Every row belongs to one group in each of 4 separate groupings. Each group adds its own fixed numbers to the row, and there is some noise. The rows also spread widely along 15 directions, which tell nothing about the answers.
(in the rows, 128 means zero)
Known rows, each followed by its group in each grouping:
[ 92 138  94 119 161 155 157 168 127 134 101  85 144 109 129 113 139 140
 144 169 162 100 114  62 119 108  72 155  87 144 103 102 141 132 161 147
 119 115 120 131  64] | J706 J695 nif G
[ 77 145 154 125 180 141  98  99 147 128 161 122 155  90 100 126 148  95
 149 147 169  84 108 151 113 132 131 116 117  94 104 106 103 154 131 132
 161 164 178 126 129] | J227 J673 memam K
[125 134  69 141  56 106 135 134 176 158  79  78 108 104 126 111 186 151
 176 116  70 128 148 102 144 169 123  66 119 136 101 178 181 116 172 159
 103 112 129  62 115] | J665 J395 Risa R
[ 89 106 172 141 138 114 119 104 142 113 133 196 144 207 132 180 127 118
 150 135  43 194 134 127 111 132  63 164 142 119 165 123 132 123 133  98
 161  56 110 189 160] | J345 J673 nif K
[104 128 103  97 151 109 132  60 145 111 149 109  86  65 121  78 120 160
 124 138  99 155 151 186 130  97 164  92 123 143 111 160 113 160 151 124
 145 146 143  60  95] | J227 J695 Risa G
[101  89 139  93 150  82 158  98 113 141  98 178 155 164 187  92 190 125
 164 122 124 188 121  39  90 106  88 125 108 103 112 156 138 148 195 133
 107  65 137 159  83] | J665 J888 memam R
[102  72 103 119 108  86 154 152 117 140  77 145 116 137 188 111 147 164
 119 122 127 156 132  97 154 107 124 162 118 106 159 113 167 141 144 150
 128 124 125  97  92] | J912 J39 memam G
[ 53 126 152 126 152  87 114  63 137 157 162 145 145 140 137  72 152 130
 159 135 102 139  91 148 113 120 171  99 176  73 106 142 125 134 137 135
 131 136 182  86 116] | J706 J39 Risa K
[151 144 152  77 145 129  99 147 155  94 115 135 159 121 188  87 159 160
 159  95 139 128 144 137  98 125 144 123 115 101  63 113 143 146 132 100
 151  65 175  88 131] | J345 J843 Risa K
[123 127 134  95 106 100 159  76 164 128 129 163 122 123 160  66 160 132
 133 150 153 123  72 155 160 110 174 115 149 116  96 121 159 136 100 115
 148 134 113  94  76] | J912 J888 nif R
[164 153 127  73 100 139 114 155 104 159 119 129 139  99 127 108 135 127
 100 137 180  88  99  67 147 152 176 160  89 112 126  94 133 106 122 143
 119 168 186 107 140] | J227 J843 memam R
[139 173 205 142 102 157 121  67 151 134 134 174 145 127  90 119 147  62
  95 114 145 102  72 186 105 149 176  89 122 159  86 131  94 130  98 135
 184 146 153 111 130] | J345 J395 nif R
[105  98 178 150 114 118 129 119 176 130 154 159 106 158 169  97 106 123
 128 128 142  99 121 178 124 141 147  82 178 103 124 101 140 130  96 155
 122  99 143 146 120] | J912 J695 memam K
[ 89 163 131  58  84  88 135 125 135 181 192 114  76 169 131  65 126 138
 138 193  59 141 129  76 151 142 151  89 149  63 152 108 166 113 105 134
  53 107 163  66 128] | J227 J395 memam G
[124 106 105 164 152 108 144 152 134 146 120 108 124 161 174 114 114 145
 165 149 147 179 128 104 113 100  52 130 139 144 145  95 145 159 151 127
 114  74  81 152  85] | J665 J695 memam K
[ 93 124 168 126 163 129 139 124 143 126 194 124  94 146 146  78  88 126
 115 166 146 119 124 175 130  95 117 107 161 108 152  74 117 163  90 129
 128 125 127 110  90] | J912 J39 memam R
[126 153 114 116 107 119 132 103 130 176 150  99  99 103 127  70  82 144
  81 160 142 138  98 162 154 127 186 101 157 137 129 114 137 131 121 154
 105 149 161  57 108] | J345 J395 Risa R
[ 83  72 132 122 198  89 107  20  96 143 170 163 153 114 106  97  99 138
 168 133 152 152  73 141 112  95 166 157 173 115 122 173  83  96 173 146
 127 161 163 182 128] | J706 J39 Risa R
[153 128  91 150  78 110 122 163 133 174 112  80 109 160 139 103 130 144
 170 143 132 135 114  95 149 147 105 117 146 121 149 106 152 122 129 150
  95 130  97  98 126] | J912 J673 Risa K
[ 55 118 162 174 113  89 160  81 192 169 176 150 112 149 145 140 132 104
 113 192 107 183 111 168 158 123  97  96 165  96 173  80 139 175 109 125
 131 106 120 142 104] | J345 J695 memam G
[157 181 158 124 123 143 129 111 132 166 139 125 148 153 114 136 122 103
 124 197 174 165  65 106 112 152  90 148 125 152 115  78 129 128 120  93
 134  91 119 164 131] | J227 J673 Risa G
[119 143 113 125 112 141 145 106 168 117  86 142 146 104 120 100 157 129
 126 147 174  72  57 172 159 135 168 137 141 149  72 125 162 108  98 133
 185 162 117 101  83] | J912 J888 Risa R
[156 165 129 139  87 184 123 181 173 100 106 109  96 135 114 163  81 155
  88 148  92  79 145 179 151 174 115 144 125 182 130  96 167  92  84 114
 164  90 124 130 151] | J706 J843 Risa R
[155 139  73  88 159 157 114 171 112  90 109  77 126  95 101 141 103 172
 161 146 131 117 152  98 134 116  82 184  85 166 125 123 121 106 142 120
 155 131  98 128 128] | J912 J695 Risa G
[131 102 182 161 149 137 141 117 149 115 148 132 100 127 177 106  94 125
  98 112 135 171 171 179  87 115  87  75 126 165 141 108 102 196 149 140
 138  70 121 131 102] | J912 J695 nif R
[144 108 148 108 183 127  96 103  97 134 193  88 118  70 122 102  90 125
 144 111 175 150 170 110  97  97 122 109  95 123 156 120  45 177 172 152
 112 161 161 128 140] | J912 J695 nif G
[176 116  65 142  98 130 114 162  83 165  63  91 136 134 111 120 106 152
 170 112 162  99  97  52 130 147 125 167 109 171 115 154 128  64 172 178
  98 148 116 146 134] | J706 J395 Risa K
[126 134 117 122  69 130 155 170 167 135  78 137 119 118 150 143 171 122
  92 148 138  93  98  99 189 134 132 156 100 102 158  67 161 147  90 126
 154 152 124 104  90] | J665 J673 Risa R
[112  82 110 159  91 121 135 139 108 166  57 140 135 104 135 151 135 132
  85 106 147 134 120  86 140 151 142 152  99 142 164 134 126 125 172 196
 137 167 157 124 126] | J912 J695 Risa G
[101 152 120 145 149 156 116 177 148 133 105  74 147  74 135 178 135 135
  97 156 154 138 153 140 138 149  71 153  90 135 152  66 136 191 141 121
 180 126 150  89 134] | J912 J673 Risa G
[132 142  98 130  83  72 125  89  99 205 112 120 148 147 133 113 169 126
 160 142 111 183  90  70 133 157 135 122 130 121 135 153 145 122 166 135
 111 138 133  98 140] | J706 J888 memam R
[148 116 118  70 127 123  93 107  98 119 122 152 135 138 102 100 114 151
 166 111 106 108 107  91 113 143 168 157 125 132 101 174 124  54 150 147
 115 132 163 139 159] | J227 J395 Risa R
[136  82  58 136 136 125 111 174 116 155  89  78 124  97 146 125  76 200
 156 130 154 133 140  71 146 144 104 174 124 135 130 131 165  92 195 168
  84 113 154 154 138] | J227 J39 Risa K
[ 89 124  75 120 137 126 117 132 126 135 141  94 107  89  58 162 119 127
 162 148 100  92 143  90 173 123 110 155 100 113 175 139 113 107 141 151
 133 197 130 134 135] | J665 J395 memam K
[139  90  86 141 125 117 111 145 106 152  28 145 197  98 155 166 158 155
 135 112 192 145  76  76 133 156 122 209  99 141 109 122 164 109 185 143
 159 131 156 152 138] | J227 J673 Risa R
[143  78 117 105 142 146 108 140 128  95  85 152 138  96 127 167 114 158
 139  94 131 110 161 101 125 149 118 175  93 144 125 164 124  83 175 150
 146 116 157 194 162] | J912 J843 Risa K

New rows, each followed by its group in each grouping:
[155 138 101 138  83 118 115 107 146 173 135  88 101  95 118 133 100 143
 108 151 129 151 117 142 165 159 153 113 151 140 154 118 143 124 135 134
 113 140 144 107 145] | J665 J673 Risa R
[119 157 180 107 110 144 151 134 139 150 116 158 130 145 163 119 138 114
  75 154 117 159 125  94 106 162 111 107 112 132 120 102 149 146 132 126
 132  60 161 126 117] | J912 J695 nif K
[143  98 137 139  94  96 102 134 109 194  97 133 175 145 167 117 150 130
 161 110 179 149  97  61  97 176 142 117 141 108 106 133 148 102 173 180
  94 107 173 142 157] | J912 J695 memam G
[ 84 166 164 142 158 138  94  73 165 137 234  87  85 106  69  97  99 109
 150 152  84 122 154 195 118 130 130  56 148 106 142 127  75 163 119 128
 136 160 164  91 146] | J227 J39 Risa K
[135 124 137 130 120 131  80 111 159 120  92 119 165  43 143 167 145 139
 118  95 179  89 131 182 127 176 183 127 109 124  79 126 138 135 142 130
 177 137 207 111 175] | J706 J673 memam G
[140  77 110 149 119  95 142 110 179 157 142 101  98  74 202  95  90 172
 112 141 198 154 141 192 163 133 149  91 169 133 132 101 169 161 146 144
  98 103 140 119 108] | J912 J843 memam R
[ 66 136 148 161 108 140 156 131 163 150 133 120 110 151 101 149 161 102
 136 164  57 123 143  86 123 151  56 100 102 121 154 129 123 139 154 147
 123 105 128 151 108] | J706 J39 Risa R
[143 163 164 127  99 165 133 157 118 166 143 111  98 151 112 110 108  88
  83 158 144  96 122  92 112 155 114 100 102 138 150  85 110 134 121 161
 101 132 151 123 123] | J227 J673 memam R
[150  86 138 146 141 129 111  76  92 156 111 155 150  90 106 139  84 115
 100 112 210 131  78 138 124 143 166 159 132 169 132 148  86 100 162 172
 145 172 160 180 146] | J912 J395 Risa R
[121 146 128 116 108 109 144 119 132 126 107 149 115 161 151 121 167 133
 121 134  63 186 137 141 124 118 110 122 125 140 149 125 157 154 120  93
 165  93 108  75 107] | J665 J843 memam R
[167 149 154 134  92 146  86 104 158 121 127 144 138 123  89 182 114 127
 129 118 101 139 128 172 133 172 144 144 127 159 125 135 121  91 114 108
 178 118 145 153 200] | J345 J843 Risa G
[174 117 174  81 143 135 135 150 132  89 103 181 137 160 221  69 118 154
 106  96 168 141 125 139  97  93 148 146 119 132  85  88 143 145 113 104
 143  47 143 120  94] | J345 J843 nif K
[125 102 103 139 171  89  73 105 120 107 129 110 155 111 152  99 131 176
 189  80 130 163 120 189 119  92 153 149 163 117 124 128 123 156 134 106
 184 150 138  60 135] | J665 J39 Risa R
[177 129 150  75 112 116 139 128  91 130  97 168 120 131 172  86 133 135
  87 121 175 143  99  97 124 105 168 163  88 131 120  97 122 139 121 120
 140 130 149 106 103] | J227 J39 memam G
[122 139 115  88 132 141 139 119 123 156 183  81  87 128  84  40 102 115
 156 163 154  71 114  69 135  90 143  95 118 108 121 132  82 109 139 185
  59 182 136 119  80] | J345 J888 Risa G
[103 130 181  89 132 126 140  84 127 134 167 172 112 164 107  96 136 103
 122 151  88 140 107  84 110 120 131 117 134 102 139 142 101 108 133 132
 114 112 157 158 110] | J665 J39 Risa R
[ 82 106 113  65 144  93 125 110 161  97 160 167 124 154 138 121 132 164
 186 167  76 122 123 112 164 123 117 169 146  76 130 125 172  92 113  96
 130 100 131 162 134] | J227 J888 memam R
[ 66  94 141 138 124  73 126 109 119 163 173 127 113 170 132  91 159  97
 176 140 120 114 109  97 142  87 132 119 138  50 192  96  91 163 116 156
 101 190 123 108 102] | J706 J673 memam G
[153 137 128 135 122 128  93 162 124 133 150  69 121 113 123  95 153 126
 182  97 138 107 155 108 120 121 109 100  97 106 143 107  84 169 135 149
 133 170 132  69 133] | J912 J39 Risa R
[121 147 133 126 144 189 138 158 106 133 122  85  93 124  89 155  76 118
  80 168 120 121 170 109 101 149  65 124  90 185 151 126 116 121 159 160
 121 107 129 145 127] | J912 J673 memam G
[112  89 138 131 167 111 112  85 129  94 144 142 129 123 113 126 143 115
 178 116 138 133 122 160 124  84 111 146 120 118 152 129  71 154 129 122
 173 169  98 141 117] | J912 J673 Risa G
[ 92 130 195 110 157 138 128  82 132 112 163 163 102 154 132  80 100 121
  90 129  98 142 127 176  88 102 157  99 156 125 123 127 103 141 112 127
 146 101 166 108 103] | J665 J39 Risa G
[174 136 128 157  88 131  95 152 149 163 167  85 107 127 107 122 108 121
 158 128 157 103 122 120 152 149 126 116 127 124 168  84 105 131 113 146
 110 171 130 133 161] | J227 J843 Risa R
[ 97 146 129  84 163 156 113 178 157  90 145 120 152 142 103 149 144 144
 184 163 100  88 128  70 135 130  67 178 111  92 121  98 143  96 113 101
 148  96 140 168 128] | J665 J39 Risa R
[177 154 123 163  74 120 143 155 155 149  87 132 120 182 165 139 125 146
 132 159 117 188 100 123 130 156  74 140 133 173 130  84 172 135 112  93
 146  54  74 138 122] | J227 J695 Risa K
[156 126 133 150  83 122  88 108 108 162 117 100 107 110 120 120 110 126
 105  87 107 125 146 148 115 164 178  87 124 146 151 152  97 134 153 171
 122 159 175  76 169] | J706 J673 Risa R
[119 173  96 126 103 111 164 144 125 162  77 102 126 138 154  97 183 128
 132 161 122 164 109 116 131 127  95 110 108 147 113 113 172 167 131 118
 151 111  92  36  73] | J912 J395 memam K
[110  85  97 142 156  88 100 123  99 148 126  96 132 114 153  86 126 147
 169  85 159 141 141 123 116  91 144 121 133 109 148 131 109 166 165 166
 124 173 143  79 115] | J665 J888 memam G
[120 118 132 119 183 142 126 164 162  79 122 112 146 116 183 103 144 152
 159 115 158 122 165 160 100  90  80 125 104 130  91  97 136 176 141 111
 158  76 126 109  90] | J345 J843 memam R
[101 116 139 168 101 100 123 102 144 166 128 146 150 187 128 118 155 111
 178 133  96 157  98 118 107 146 105  98 160 125 121 145 142 110 144 154
 121 103 116 138 130] | J345 J695 memam R
[117 155 123 105 143 157 178 108 137 142 110 130 114  77 122 153 105 127
  48 204 153 158 126 122 144 148  85 142  89 182 127 117 149 141 155 119
 152  99 132 157  96] | J912 J888 memam R
[ 92 143 148  97 115 168 139 140 147 103  87 174 150 153  99 145 160 119
 121 149  79  84 104  91 114 168 112 147 113 138  94 151 155  66 125 142
 163  97 146 156 122] | J912 J695 Risa R
[126 118 190 132  62 122 152 167 127 176  81 181 128 190 195 117 133 116
  56 128 121 155 112  79 115 178 125 116 128 119 152  89 163 135 128 163
 108  58 169 125 128] | J912 J395 Risa R
[ 88 100 153 112 143 112  83 161 131 126 150 160 177 214 147  91 161 136
 224 103 110  98 100  74 100 126 119 157 155  61 119 104 151  93 118 137
 118 108 154 135 147] | J227 J843 nif R
[ 56  86 141 144 104  89 144 137 147 116  71 181 140 168 151 155 221 107
 161  94  58 141 148  85 123 121  87 130  93  90 158 141 144 154 146 145
 164 116 122 116 107] | J665 J395 memam G
[138 146 144 127  67 136 157 109 161 143 111 143  83 152 118 132 124 115
  98 150  86 137 135 126 132 161 122  90 126 164 125 146 155 107 125 135
 122  87 120 141 121] | J665 J888 memam G
[103 163 165 144  77 130 134 119 118 184 107 145 138 138 112 147 151  91
  66 149 110 138  95  93 126 168 147 124 105 124 156 105 114 140 126 151
 147 149 174 102 137] | J706 J695 Risa G
[150 112 116 178 113 153 118 100 136 150 120  88  87  81 104 148  49 138
  81 134 147 120 140 184 134 158 137 108 135 196 146 142 109 119 162 168
 121 139 140 152 143] | J706 J673 Risa R
[ 96 129 160 153 142 108  91  91  74 172 152 145 138 165 105 110 103  98
 123 112 119 154 103 154  99 133 156 118 159 126 166 131  91 136 124 161
 151 174 153  84 156] | J912 J395 memam K
[107  84 150 113 165 115  96 127  87 108 144 172 155 150 115 125 136 106
 154  86 143  99 115 109 128  77 145 188 103  87 176 107  64 131 118 151
 167 205 145 140 135] | J345 J843 memam R
[ 78 105  81 157 125 128 162 159 129 165  82 125 139 138 124 170 125 138
 108 179 134 153 110  88 167 120  70 191 113 144 169  98 168 117 152 149
 133 133 106 151  97] | J345 J843 memam G
[106 145 100 131 117 144 135 214 138 144  90  98 114 162 168 152  91 172
  88 171  96 152 140  98 149 149  76 168 138 127 169  59 197 135 118 120
 126  63 132 103 120] | J665 J673 Risa K
[106 104 121 181 144 145  88 151 114 131  76 108 160  93 120 160 156 120
 128  58 137 112 160 139  98 142 124 124  94 149 140 143 112 155 175 172
 180 169 171  89 147] | J665 J843 memam R
[ 81 130  98 143 128 111 134 129 144 171 148 102 123 159 106  91 136 135
 189 179 119 124  83  83 146 122  95 132 152  98 131 113 149 108 136 143
 100 142 114 130  96] | J227 J39 Risa K
